There are 5 ways to turn a row about zero (a turn may also mirror it). The second row of each pair is the first, turned, with some noise. The first 50 pairs use one turn. New pairs use 2 turns, one after the other, and a turn may come again.
(in the rows, 128 means zero)
Some pairs, each with its turns in order after it:
[119 170 162 102 109 115  77 155 168]
[111  99 139 122 149 197 173 107 115] -> vibu

[116 168 165 118 101  98  85 128  97]
[169 144 112 125 186 106  92 135 107] -> Fupin

[107 179  99  92  96 161 160 166 116]
[135 132 117 144 174 103  79 123  58] -> piro

[172 168 131 157 147 118 124 179 102]
[121 128 122  89 151  89 166 164  91] -> Fupin

[ 93 165 100 180  83 149  86 171 110]
[109 111 116 141 228 122 160 123 118] -> piro

[134  88 113 165 114 177 108 105 114]
[ 73 124 138 138 118 156 115  96  86] -> Fupin

[139 114 145 172 168  81 133 143 123]
[ 90 165 112 128  92 140 127 158 160] -> gote

[ 77  95 152  89 178 114 171 153 171]
[109 157  74 137  78 161  73  88 130] -> piro

[153 139  87  77 127 136 113 143  77]
[120 108 107 169 126 103  96 113  69] -> gote

[120 138 138 126 170 113 121 160 131]
[104 117 133 150 128 145 137 166 147] -> lak

[149 102  83 130 177 101  82 150 116]
[ 68 104 119 177 100 106 108 149 139] -> gote

[129  88 137  89 165 115 102  90  88]
[ 95 138  94 174 159 130  88  92 148] -> gote

[103 147  98 180 109 167  81 119 111]
[ 99  84 149 135 170 131 117  91  79] -> Fupin

[147 131 123 137 162 165  92  98  80]
[153 127 147 156 155  88 182 113 151] -> lak

[125 135 162  88 121 159 103 168 120]
[ 74 128 160 130 116 142 166 111 113] -> lak

[125 169 153 127 126 110 175 121 109]
[171 137  90 109 122 122 120 156 102] -> piro

[ 78 146 101  77 143  85 115 117 101]
[195 109 163 104 142 143  94 133 156] -> Fupin

[ 90  85 118 149 151 159 178  98 176]
[124 107  77 153  92  90 102  81 171] -> piro

[179 166 173 103 148  80  81  79 130]
[129 135 165  51 100 154 132 195 147] -> piro

[146 138 109  84  85 175 117 107 141]
[133 124 183 118 149  84  84 119 123] -> piro

[131 116  95 105 148 149 150 167 135]
[113 151 119 116 112 125 149 171 162] -> vibu

[108 169 159 168 124 173 151 131  93]
[138 124 154 179 138 100 149 136  64] -> Fupin

[ 95 134  85 102 160  79 167  96 130]
[188  82 141 135 117 152  90 166 125] -> lak

[137 129 167  79 126 139  92 139 148]
[110  82 102  95 153 152 106 111 120] -> gote

[112  84 172 171 174 137  81 177 119]
[ 48 111 123 144 163  95 144 149 185] -> lak

[180 144 127 118  89 161 118  91 145]
[113 174 112 132 142 137 154  69 121] -> Fupin

[121 106 176 110 111 148 165 170  82]
[172 158 110 106 103 171  91 128 167] -> vibu

[169  91 157 118 131 155 161 155 157]
[150 174  99 114 102 124 167 105 161] -> vibu

[ 99 160  81 121 171 143 166 139  87]
[170 137 194 156 138 155 118 152 152] -> lak

[ 94 159  80  87 123  78 125  90  82]
[ 75 119 168  99 147 127  66 161  92] -> vibu

[174  95  85  86 137 125  96 163 121]
[ 84 138 194 160 107 140 131 122  95] -> piro

[ 98 129 127 111 175  95 111 150  98]
[114  84 151 176 126 137 127 155 148] -> lak

[157 163 144 125  96 101  81 178 141]
[104  83 125 121  92 186 160 105 118] -> vibu

[ 88 174  90 138 102 173 175 126 108]
[110  99 119 125 166 111  82 151 199] -> vibu

[134 125 171 111 159  77 130  81 142]
[ 74 171 116 113 157 159 131 103 151] -> gote

[ 91  88 106  88 129 130 118  88 148]
[122 112 168 157 167 139 109  88 152] -> gote

[153  88  83 170 178 153 125 154 163]
[ 66 114 125 197  97 112 147 131 155] -> piro

[120 136 159 157  80 125 175  85 180]
[136 157  91  80 149 114  83 139  65] -> lak

[167 113 112 114 177 102 112 103  77]
[169  97 133 165  98  90 164 143 158] -> lak

[123  93 179  95 156  82 163  87 170]
[ 83 171 147  91 150 170 108  77 168] -> gote

[138 131 143 138 167 157 165  99 163]
[147 142 130  87 153 116 147 179 119] -> lak

[175 134 111  83 163  85 105 178 137]
[ 73 167 157 130  96 164 129 161  84] -> piro

[133 173  97 173 101  84 148 121  97]
[ 86  82 145 151 102 112  74 112 137] -> vibu

[ 95 121 102 164 117 132 171 154 177]
[150 132 199 107  98 133 138 152 146] -> gote

[124 114  78 178 154 104 107 114  84]
[ 94 107 182  96 157 163 116 157 108] -> Fupin

[ 83 138 113 152 167 159  98 171 172]
[103  47 134 130 120  73 122 116 140] -> Fupin

[ 80 165 179 127  84 122 144 117  99]
[179 159 111 117 162 188 143 137 104] -> gote

[ 89 176 169 103  91 101 177 122 116]
[209 140 115 180 147 128 141 148 129] -> Fupin

[126 114 165  97 118 164 134 125 175]
[151 154 119 101 163 142 169 101 145] -> vibu

[175 174  91  76 120 155 128 107 117]
[ 68 121  73  77 146 118 126 136 120] -> vibu

New pairs. What belongs after each?
[152 109 117 100 157 132 169 171 107]
[ 75 150 112 108 113 146 116 115  83] -> lak lak

[142 125 113 176 109 169 172 106  86]
[129 155 131  99 109  89 167 182  95] -> gote piro

[140 140 120  81 167 173 135 107 164]
[149 123  83 109 124 122 106 133  60] -> Fupin lak

[160 111 174 125  93 144 172  93 116]
[153 141 143  78 128 152 148 139  69] -> lak piro

[145 109 178 110  78 115 116 126 128]
[146 151 138 187 141 160 135 110 108] -> lak gote

[ 95 175 129 162 153  77  88  81 167]
[ 78 112 142 134 113  69 104 164 194] -> Fupin Fupin

[166  90 109  89 171 155 101 171 129]
[131 101 145 147 150 187 125  77  82] -> Fupin gote

[148 166 168 121 140 177 105 114 180]
[118 118 154 148 131 178 202 140 116] -> piro vibu

[104 127  95 108 125 100 147 166 123]
[150  99 132  89 134 168 121 144 127] -> vibu gote

[ 82  99 146 133  94 160 120 157 162]
[124  88 107  88 110 109 110  86 160] -> gote gote

[127 131 116  98  97 169 157 147 132]
[141 114 115 116 104 117 140  99 177] -> vibu Fupin

[160 164 159 153  95 170 158  92 180]
[113 155 114 146 149  98  98 143  42] -> lak gote

[120 143 112 127 138  87 108 129 107]
[164 138 131 140 123 126 130 169 133] -> gote gote

[152  96 168 133 144 143 179 156 121]
[137 118 120 113 101 104 196 151 109] -> piro gote

[118 164 149 149 121 128  85 171 110]
[122 140 171 128 152 146 151 169 160] -> piro lak

[ 79  81 109 123 111 170 126 143 122]
[ 61 162  93 120 134 111 118 130 129] -> gote Fupin

[120  95 115  96  84 174 163  85 169]
[137 180 105 123 153 110 124  71  66] -> gote vibu

[148 152  78 144 115  79 144 173 129]
[128 127 181  82  82 143 135 156 156] -> Fupin lak

[152 129 151 122 176 127 163 118 126]
[109 121 146 138 123 168 125  91 159] -> Fupin vibu

[ 82 150 120 132 127 129 141 158 134]
[ 86 151 140 139 113 119 159 128 138] -> gote lak

[142 135 167 117 137  82 103 159 140]
[174 124 164 161 104 141 130 150 134] -> lak gote

[119 162 136 145  97 165 131 120 176]
[175 127 112 121 153 100  92 153 146] -> Fupin lak

[116  79 107 141 101 157 178 173 167]
[113  69 138 109 193 158 111 119  99] -> lak gote

[ 95 149 120 108 131  77 149  84 118]
[103 161 100 105 132 128 181 158 133] -> Fupin lak

[128 109 120 127 123 122 133 126 145]
[142 145 119 115 119 128 126 134 126] -> vibu piro

[171 163  95 161  77 136 136 135 124]
[119 127 128 171  92 116  98 189 139] -> piro lak

[ 83  94 145 143 177  79 111 109 136]
[ 97  89  77 121 131  79  87 129 143] -> Fupin Fupin

[145 129 105  83 128 113  95 174 161]
[ 89 105 168 142 134 126 115  73 105] -> Fupin gote

[ 77 115 177 164 130  95 161 179  96]
[104 194 130 119 127 179 178  82 130] -> gote lak

[ 91 111 174 171 100 116 168 156 161]
[ 80  62 118 115 123 160 151 157  99] -> Fupin Fupin

[148 169 161 168  85 109 110  93  87]
[108 168  95 139 146  84 105 192 118] -> Fupin gote

[111 121 121  90 123 124 162 177  91]
[142  88  70 156 132 121 150 130 115] -> gote gote

[ 80 110 116 161 113 118 164  81  96]
[ 96 154 107 103 172  92  82 148 150] -> vibu Fupin

[ 84 149 171  89 119 115 131 108 152]
[106 105 117 162 101  98 166  96 101] -> Fupin vibu

[155 161  77 171 177 124  89 105 105]
[123 174 169 145  78 169 130 185 128] -> gote gote

[124 158 150  88 143  91  94 164 100]
[147 125  72 116 155 164 116 172 147] -> piro vibu

[ 97 150 141 115 126 143 119 133 115]
[113 131 140  99 110 106 127 131 114] -> gote Fupin

[158 134  93 145 162 165  98 119 149]
[110  86 108 132 107 130  77 159 139] -> gote lak

[ 77 103 120 178  99 141 149 147 140]
[193 114 136 138 102  92 126 156 150] -> Fupin vibu

[147  93 178 145 121 137 146 153 152]
[145 122 166 162 101 142 154 160 106] -> Fupin gote

[166 141 142 140 114 108 134 113 147]
[ 93 135 141 120 116 161 131 116 146] -> piro vibu

[146 172 173 111 107 163 159 170 143]
[138 104 168 136  62 132 168 100 129] -> gote lak

[ 80 142 142 160 167 165 161 117  90]
[ 62 123 130 154 143 137 164 171 156] -> vibu piro

[156 101 167 174 171 170 118  98  84]
[ 48 113 164 142 114  94 176 132 124] -> gote vibu

[ 83  89  83  94 118 128 108 108 119]
[128 136  95 124 133 119 158 143 201] -> gote gote

[134 176 121 133 144 111 160 180  88]
[137 135 147 139 186 152 145 143  70] -> gote piro

[121 154 125  88 143 100 156 147 149]
[153 114 139 120 160 174 101 126 124] -> gote piro

[ 88 115 144 172 119 123  77 148 172]
[125  68 112 124 160 131 106 125 187] -> Fupin lak

[100 100  95 177  92 158 138 101 145]
[118  98  69 116  87 108 123 168 134] -> vibu lak

[ 87 170 117  97 126 146 103 174 134]
[128 158 136 100  83  94 130 114  78] -> Fupin vibu

[ 84  97  95 131  86 108  97  92  93]
[138 180  97 111 174  82 123 150 150] -> gote lak

[105 100 151 126 152 120 156  93 139]
[117 135 103 121 136 164 139  83 140] -> piro Fupin

[165 102 110 132 160 119 154 161 128]
[127  84 171 101 135 152 126 110 119] -> gote vibu

[ 95 109 102  90 147  92 147 104 179]
[120 161 131 168 154 189  99 108 133] -> vibu vibu

[118 128 178 149 149 154 103 116  93]
[116  97 166 169 127 119 158 160 128] -> vibu piro

[118 119  88 103 136 173  80  95  78]
[136 125  86 125 130 140 101  98 209] -> piro gote

[ 98  95 143 152 127 101 102  78 138]
[ 80 129 135 180 107 121 104 118 155] -> lak gote

